There are 9 hidden switches. A switch that is on adds its own fixed numbers to the row, and there is some noise. The rows also spread widely along 14 directions, which tell nothing about the answers.
In the rows, zero is written as 128.
Known rows, each followed by its switches (1 for on, 0 for off):
[105 154 152  84 112  98 215 171  99 149 111 160 184 133 109 131 144 150
 133 162 161 158 107 133 113 131 162 162 122 116 146 127  93 114 124 115
 114 138]  0 1 1 0 0 1 1 1 1
[139  62  92  71 146 141 129 110 117  85 150 101  91  87 167 153  97 111
 164  75 159  88 100 147 151 119 185 114 127 100 130 114  80 108 146 118
 119 119]  1 1 1 1 0 0 0 1 0
[137  92 155 125  97 141 134 124 134 120 123 110  86  90 157 100  96 120
 155 139 147  85 128 142 115 124 134 107 133 128  96 104 107 105 168 102
  96 119]  1 0 1 0 1 1 1 1 0
[127 127 103 122 139 140 115 118  95 120 144 137 141 147 139 156 125 136
 133 130 131 150 148  93  92 134 138 128 136 110 108 127 125 102 140 143
 124 134]  1 0 1 1 0 0 1 1 0
[ 85 118 157  81  96 127 121 153  55 120 136 111  77 120 160  58 103 130
 153 140 125 132 136 167  96 103 129 119 139  94 140  75 118 120 179 112
  83 111]  0 0 1 0 1 1 0 1 0
[161 133 148 120 126  88 129 136 136  96 115 156  88 150 117 112 173 161
 138 138 129 173 131 140  80  68 153 128 130 146 165 118  91 184 116 125
 108 154]  1 1 1 0 1 0 1 1 0
[164  96  89 141 157 159  90  94 134 102 122 128 128 123 117 113 137 147
 166 112 127 106 140  76 127 118 149  98 127 128 112 127  70 100 133 122
 136 137]  1 0 0 0 1 0 0 1 0
[ 89 118  91 129 154 114 160 127  53 138 139 131 155  82 145  78 153 135
 148 108 111 115 107 119 106 186 144 116 106 108 121 120 148 101 144 122
 142 142]  1 1 1 0 1 0 1 0 0
[ 72 126 139  87 124 115 125 132 104 133 129 109  97 160 110 129 144 106
 162  84  95 161 121 134 160 132 144 138 141 128 124 147 127 204  86 151
 171 167]  0 0 0 0 1 0 0 0 0
[143  98  31  71 113 150 117 138  94 114 112  87 154 117 125 145  88 122
 164 136 140 111 141  99 106 129 141 108 134  89  93  96 104  50 194 144
 136  85]  1 0 1 0 1 0 1 1 0
[193 111 129 168 120 172 102 129 194 102 168 159  65  92 168 179 151 136
 131 124 172 120 132 130 115 110 163 124  75 109 135 118 111 101 113 110
 130 110]  1 0 1 0 0 0 0 1 0
[121 109  70  87 123 141  94 131  64 117 144 139 119 188 151 211 104 121
 120  89 102 155 128 112  55 144 162 152 115  81 105 110 120 125 131 190
 122 170]  0 0 1 0 0 0 1 1 0
[118  79 114  78 159 133 139  96 112  85 111 104 140 116 138 119  82 124
 157  97 145  96 124 122 166 111 169 112 164 146 123 119  60 121 143 105
  82 133]  0 1 1 0 0 0 0 0 0
[100 148 115 120 173 118 175 146 121 141 112 144 161 142  94 155 154 112
 126 119 128 162 125 127 160 149 142 141  88 137 129 164 155 156 102 157
 140 175]  1 1 0 0 0 0 0 0 0
[173 106  68 127 155  95 111 121 144  98  97 127  80 109 123 130 170 127
 139 101 106 145 116 150  94 124 150 108 109 143 132 137 135 171 131 145
 137 141]  1 0 1 0 1 0 1 1 0
[116 125 111  87 129 150 114 151 134 123 123 160 107 168 118 185 129 115
 156 135 156 174 151 126 126  89 167 149 102 118 128 126  85 120 107 129
 117 134]  0 0 1 1 0 0 1 0 1
[134  96 145 129 179 159 102 106  83  99 113 113  98 161 137 101  78 116
  98 101  98 100 154 137 112 106  99  88 139 134 126 109 140 125 202 176
  59 175]  0 1 0 0 1 1 1 1 0
[115 154 128 115 135  97 132 162 116 159  83 131  96 139 119  79 147 106
 107 145 101 172 141 175  95 119  68 118 141 144 123 114 182 141 168 127
 114 117]  0 0 1 1 1 1 1 0 1
[ 88 149 168 126 156 158  66 118  99  76 173 141  81 145 218 127 106 132
 115 116 117 207 205 137 124 127  81 140 203 131 109 108 155 122 133  81
  64  82]  1 1 0 0 1 1 1 0 0
[213  84  70  65  65 113 155 153 198 128 105 108 116  89 129 191 118 127
 151 130 174  94  73 143 104 103 160 138 148 102 116 100  52  74 147 107
 170  65]  0 0 0 1 1 1 1 0 0
[106 129 164 134 122 137 142 101 105 128 129  84 136 143 128 122  77 113
 128 132 112 107 159  99 147 150  96 104 185 140  85 151 170 132 172 156
 127 155]  1 1 0 0 1 1 1 1 1
[131 148 118 122 118 105 188 147 122 125 135 134 160  83 123 136 160 150
 139 155 160 146 123 118 120 148 160 144 129 121 147 143 134 112 133 117
 137 104]  1 0 1 0 1 0 1 1 1
[ 98 111 131 106 177 135 161 123 109 102 108 117 142  95 115  94 129 124
 169 124 150 128 143 126 178 132 160 106 128 144 127 147  99 126 145 110
 100 129]  1 0 1 0 1 1 1 1 0
[117 161 156 182 127 148  87 102 106 127 176 136 121 145 139  94 161 157
 123 127 100 153 163  73 109 134 106 110 158 121 134 126 151 128 115 127
 164 132]  0 0 1 0 1 0 0 0 0
[112 130 123 125  84  75 140 125  63 113 123 126 100 112 133  77 135 155
 171 183 116 140 137 127  56 111 165 106 116 131 135 114 150 153 163 132
 109 154]  1 1 1 0 1 0 1 0 0
[108 117  89  81  85 116 123 151  82 134 117 118  98 153 137 157 112 115
 170 135 108 149 127 132  76 143 151 133 105  94  83 119 137 129 146 157
 143 155]  1 1 0 0 1 1 1 1 0
[144 125 128 153 150 136 133 109 134 117 148 130 128 114 146 152 147 131
 117  97 123 130 126 105 116 166 130 122 144 123 109 146 135 123 124 135
 148 136]  1 0 1 0 1 1 1 1 0
[159 126  92 172 179 102 143 115 143 128 101 151 133  83 100  81 194 148
 134 130 114 127 109 133 127 146 146  99  85 159 153 154 141 148 116 124
 151 146]  0 0 0 0 0 0 1 0 0
[115 138 141 109 135 140 125 139  83 115 152 170 126 166 165 175 128 143
 117 126 133 175 148 112  67 130 139 162 134  98 116 117 110  99 132 130
  83 146]  1 1 0 1 1 1 0 1 0

New rows, each followed by its switches (1 for on, 0 for off):
[117 165 183 156 172 134 137 123 137 128 151 154 155 156 118 118 173 152
 105 112 127 177 148 104 151 128 103 145 159 142 145 150 124 162  83 121
 136 143]  1 0 0 0 0 0 0 1 0
[113  94  79  99 146 122  92  87  77  77 146  96 103 104 179 133 102 122
 152  82 108 129 140 118 112 153 150 116 174 119 108 121 128 130 148 123
 111 115]  1 0 1 0 1 0 0 0 0
[136 129 120 157 143 132 121 117 125 115 128 157 116 127 154 157 134 132
 127 134 119 147 148 111  91 154 135 128 114 137  98 141 146 117 132 128
 108 152]  1 1 0 0 1 1 1 0 0
[121 137 139 110 129 154 101 133 105 119 153 114 104 169 148 155 107 114
 118 103 118 153 157 115 115 121 102 126 159  96 110 113 141 115 149 148
 134 133]  1 1 1 0 1 1 0 1 1
[173 121  94 102 108 106  99  94 122 105 120 107 141 184 126 168  94 143
 114 134 109 142 144  84  71  93 119 116 207 135 106 116 110 124 158 153
 134 132]  0 1 1 1 0 0 1 0 0
[ 74 159 175 118  83  91 209 120  66 134 167  69 169 117 110 133  97 124
 135 168 139 119 129 105 148 147 152 124 163 116 141 164 202 166 158 181
 156 153]  1 0 1 0 0 0 0 0 0
[ 77 141 175 117 118  96 182 146 125 160 112 106 112  89 119  60 158 112
 159 122 121 131 108 158 168 160 116 121 136 139 112 145 150 172 117 100
 159 132]  1 0 1 0 1 1 0 1 0
[188  92  60 150 166 110 135  98 147  97  94 125 120  70 131 124 135 135
 123 116 122  87 109 133 112 150 150  96 116 155 131 140 139 110 164 133
 118 133]  0 1 0 0 1 0 1 0 1
[107 121 188 140 130 149 134 100  98 112 154 107 122 149 130 112 101 133
 142 125 127 112 153  91 138 117 133 100 159 128 117 135 124 138 151 147
 123 171]  1 1 1 0 1 1 1 1 0
[130 120 178 144 150 154 140 136 140 149 145 132 107 137 138 113 126 105
 102  95 130 107 115 147 139 126  92 117 114 118 121 107 134 126 133 131
 131 157]  1 1 1 0 0 1 0 0 0
[153 136 148 126 139 163 128 128 151 103 156 138 148 118 140 130 142 163
 131 123 158 141 140  93 151 113 131 128 166 112 146 120  74  79 123  91
 136  90]  0 1 0 0 1 1 0 1 0
[100 128 167 154 117 219 139 169 159 208 116 116 120 163  78 116  99  70
 122 149 139  81 151 111 173 111  62  92  68 117  81 108 165  68 176 172
 156 153]  0 0 1 1 1 0 1 0 0
[ 90 111 141  84 126 122 128 125 109 139 125 104 112 166 123 128 122 103
 153  70 102 135 121 123 147 139 120 133 168 126  91 131 110 173 107 139
 160 167]  1 1 1 0 1 0 1 1 1
[ 74  88 108  59  99 139 152 155  93 155 108 101  94 122 126 147  90  70
 185 118 139 106 109 152 137 140 160 127  89  98  76 118 115 112 154 140
 131 150]  1 0 1 1 1 1 0 0 0
[111 145 209 173 109 139 137 115 148 149 161 115  93 120 140  88 128 114
 122 133 130 111 143 126 158 128  91 107 144 141 117 134 179 154 125 117
 153 146]  1 1 1 0 0 0 0 0 1
[124 146 114 119 146 121 160 147  92 134  98 134 168 119 115  88 135 147
 117 157 128 144 139 123 100 137 114 118 135 126 130 116 131  90 175 128
  98 114]  0 0 1 0 1 1 1 1 0
[213 110  54 145 169 132 150 108 174 100 103 147 168  76 150 200 125 140
 105 130 161 113 123 114 102 174 146 134 126 136 102 150 116  58 154 115
 101  96]  1 0 0 0 0 1 1 1 1
[105 118 112 107 105 108 164 120  77 121 131 109 150 126 148 154  92 123
 130 133 122 119 125 108  90 161 146 134 149 121  98 125 153 119 162 153
 110 150]  1 1 1 0 1 0 1 0 0
[116 158 124 166 107 130 136 113 119 118 136 130 138 109 171 161 103 134
 109 172 130 149 170 106  98 181 125 131 146 146  83 150 206 107 152 129
  94 112]  0 0 1 0 0 0 1 1 0
[ 92 161 147 124 102  85 180 136 114 138 160  97 112  79 142 129 151 114
 143 150 136 154 121 150 146 164 142 125 139 118 131 168 208 163 128 128
 181 113]  1 0 1 1 0 1 0 0 0
[133 101 176 113 157 163  94 113 148 113 158 126  85 153 142 120 124 118
 129  68 134 128 131 139 167  91 119 119 170 122 144 110  68 149 103 111
 139 132]  0 0 1 0 0 1 1 0 1
[181 106  89 108 135  78  99 120 182  87  82 142  60 121 164 157 156 125
 126  95 109 172 122 171  79 125 132 144 159 171 104 127 111 189 107  99
  95 114]  1 0 1 0 1 0 1 1 0
[102 131 147 126 117 129 147 129 120 136 121 128 128  98 145  84 120 131
 166 162 143 125 140 128 140 141 128 118 124 133  98 124 126 103 139  81
 118 118]  1 1 0 0 0 1 0 0 0
[171 112 125 143 194 140 163 114 171  77 137 118 106  87 111 179 154 117
 119  93 157 120 121 138 179 123 177 104  99 139 171 177 138 156 132 162
 132 149]  1 0 1 0 1 1 0 1 0
[147  86 105 104 109 135 112 121 152 129  80 102  83 153 133 161  72  87
 133 111 104  98 126 140 112 130 114 110 133 146  63 122 131 133 164 153
 114 159]  0 1 0 0 1 1 1 0 0
[158 130 129 148 114 100 141 136 106 137 116 136  93 114 135  92 139 132
 113 159 117 120 122 145  50 113 112 102 104 122 132 102 164 112 188 139
 109 147]  1 1 1 1 1 1 0 0 0
[203 116  93  94 138  78 169 132 163  94  81 146 158 127 109 175 144 151
 119 137 154 151 107 125  79  98 162 145 158 152 143 125  56 130 136 119
  98 119]  1 0 1 0 1 1 1 0 0
[178 104  98 114 144  69 138 102 150 100  68 110 101 106 143 114 108 117
 119 129 116 122 122 167  96 125 116 106 169 175 105 130 138 156 169 112
  86 130]  1 1 1 0 0 1 1 0 1
[112 140 160 100  98 121 101 118  39 109 183 102 113 149 145  58 125 169
 156 135 113 143 147 104  87  92 121 109 192  74 162  90 105 120 163 128
 151 122]  1 1 0 0 1 1 0 1 1
[127 156 161 138 104  38 180  98 104 108 130 118 136 104 120 104 167 168
 151 164 116 161 118 116  96 146 171 123 174 158 141 177 149 211 110 125
 149 156]  1 0 1 0 0 1 1 1 0
[138 141 133 168 114 142 122 120 183 142 116 128 106 107 138 146 138 112
 131 135 124 131 143 108 137 164 112 118 128 151  77 151 159 119 119 108
 153 121]  0 0 1 0 1 1 0 0 0
[174  67  76  80 126 128 101 128 169 105 113  95  42 117 125 159 132  94
 163  58 120  99  83 163 141 101 165  97 103 108 129 114  90 156 126 146
 185 144]  0 1 1 0 1 1 0 0 0
[129 115 133  77 100 147 108 164  93 154 141 113 102 148 146  89 103 112
 132 119 136 124 126 157  97  92  86 125 142  70 125  54  98  82 171 118
 132  97]  1 0 1 0 0 1 0 0 1
[175  91 115 147 231 148 120  70 143  90 144  92 163  97 121  76 133 138
 104  55 122  77 116 106 195 123  96  76 187 143 158 128 100 114 149 123
 149 120]  1 1 0 0 0 0 0 0 0
[112 163 140 141 123 122 166 146  57 136 160 112 160 113 126  96 130 142
 108 166 128 138 144 116  92 137 107 111 135  92 155 114 191  93 193 163
 136 116]  1 0 1 0 1 1 1 0 0
[175 133 144 139 114 145 156 142 192 133 133 159 135 127 136 193 145 134
 107 132 170 134 122 106 107 123 132 157 133 128 114 126  92  90 116 110
 120 112]  1 0 1 1 1 0 0 1 0
[112 137 151 142 124 152 101 111 109  97 166 135 100 123 161 121 134 148
 164 136 135 155 169  92 123 124 150 113 138 114 116 131 117 114 125 101
 128 125]  1 1 1 0 1 1 0 1 0
[ 90 149 196 167 114 126 140 132 106 180 150 138 102 163  88  86 172 119
 151 129 101 133 119 110 124 127 129 107  82 117 127 144 149 187  95 161
 196 216]  1 0 1 0 0 1 0 0 0
[ 96  90 127  84 122 108 199 136 145 160  77  88 113  85 102 108 110  78
 186 125 146  80  91 160 191 153 153 102 105 145  80 159 128 143 145 118
 155 157]  1 1 1 1 0 1 1 1 1
[133 143 155 107  80 109 151 137 130 111 125 121 122 135 148 157 104 138
 112 153 142 148 141 126  96 118 132 151 173 136 122 119 131 137 147 126
  86 112]  0 0 1 0 1 0 0 1 0
[139 138 183 137 131 141 141 130 133 107 170 136 111 123 136 136 145 146
 114 123 147 139 129 129 139 103 142 131 142 116 175 129 119 137 124 132
 130 127]  0 0 0 0 1 1 0 0 0
[158 130 103  94 137 122 143 147  96 115 117 120 150 167  82 136 133 147
 137 145 131 146 132 107  96  81 141 111 124 100 155 118 103 118 167 179
 142 152]  1 1 0 0 1 1 1 1 0
[117 133  98 109 113 118  83 120  67 124 165 119 100 169 140 138 149 139
 143  88  75 163 121 105  76 139 136 123 144  79 128 118 136 149 115 166
 197 159]  0 1 0 0 1 1 0 0 0
[138  99 130 105 132 109 169 118 131  98 130 129 126 102 164 169 116 129
 122  95 143 118 105 135 117 153 162 147 152 138 115 133 107 138 127 121
  92 139]  1 1 1 0 1 0 1 1 0
[121 144 102  86  96  98 167 159  84 114 119 122 131 119 133 146 124 143
 143 165 138 161 128 135  82 127 165 133 121 104 137 121 144 114 166 144
 118 120]  0 1 1 0 1 1 1 1 0
[143 123 113 115  96 119 113 126 104 103 125 113  82 131 130 144 117 135
 152 152 120 136 139 127  85 109 165 112 115 113 132 130 138 141 161 161
 122 144]  0 0 0 0 1 1 0 1 0
[ 88 148 145  74 152 110 142 159  95  92 141 122 100 113 178 127 127 123
 113 112 137 199 146 194 143 132 124 149 168 118 155 121 156 155 135 106
  83  79]  0 0 1 0 0 1 1 1 0
[117 154 139 107 140 101 135 147 115 121 113 136 129 136 113  81 166 148
 145 142 125 187 151 138 128 106 111 135 162 142 149 128 120 159 123 107
 124 108]  1 0 0 0 1 0 1 1 1
[136 128 124 130 116 107 207 137 144 160  78 125 183 103 120 134 109 118
 110 160 145  97 114 115 107 169 105 131 141 159  73 135 150  83 174 121
  97 132]  1 1 1 1 1 0 1 1 0
[127 146 133 158 151 122 126  89  70 119 141 122 180 127 143  93 110 155
 112 152 109 130 158  82  93 157 100 110 179 130 112 131 151  95 168 129
 104 130]  1 0 0 0 0 1 0 0 0
[ 86 144 136 113 201 139 199 137  88 128 129 116 207 118 117 138 118 118
  88 115 142 142 143 118 173 168 101 139 162 135 133 158 169 100 165 155
  94 121]  1 0 0 1 1 0 1 1 0
[102 106 161 143 140 191 106 121 137 137 146 112 102 124 121  85 126 111
 169 106 137  97 150  99 181 118 120  95 114 122 103 119 102 110 128 115
 147 138]  1 0 1 0 1 0 0 1 0
[146 126 145  94 116  94 161 126 136 124 128 125 141 143 116 144 148 148
 142 119 133 147 107 109 113 115 142 140 178 126 127 140  82 147 113 124
 159 139]  1 1 0 1 1 1 1 1 0
[169 109  93 130 112 157 115  92 131 111 173 111 153 124 157 203 101 137
 126 115 149 103 131  65 102 150 148 126 164  92  96 130 110  66 145 143
 159 111]  1 0 1 1 0 0 0 1 0
[154 124  94 149 187 131  89  95 121  94 125 138 114 136 148 139 141 130
 106 101 107 155 162 110  97 137 109 112 163 145 116 143 147 125 150 137
 103 129]  1 0 1 1 1 0 1 1 1
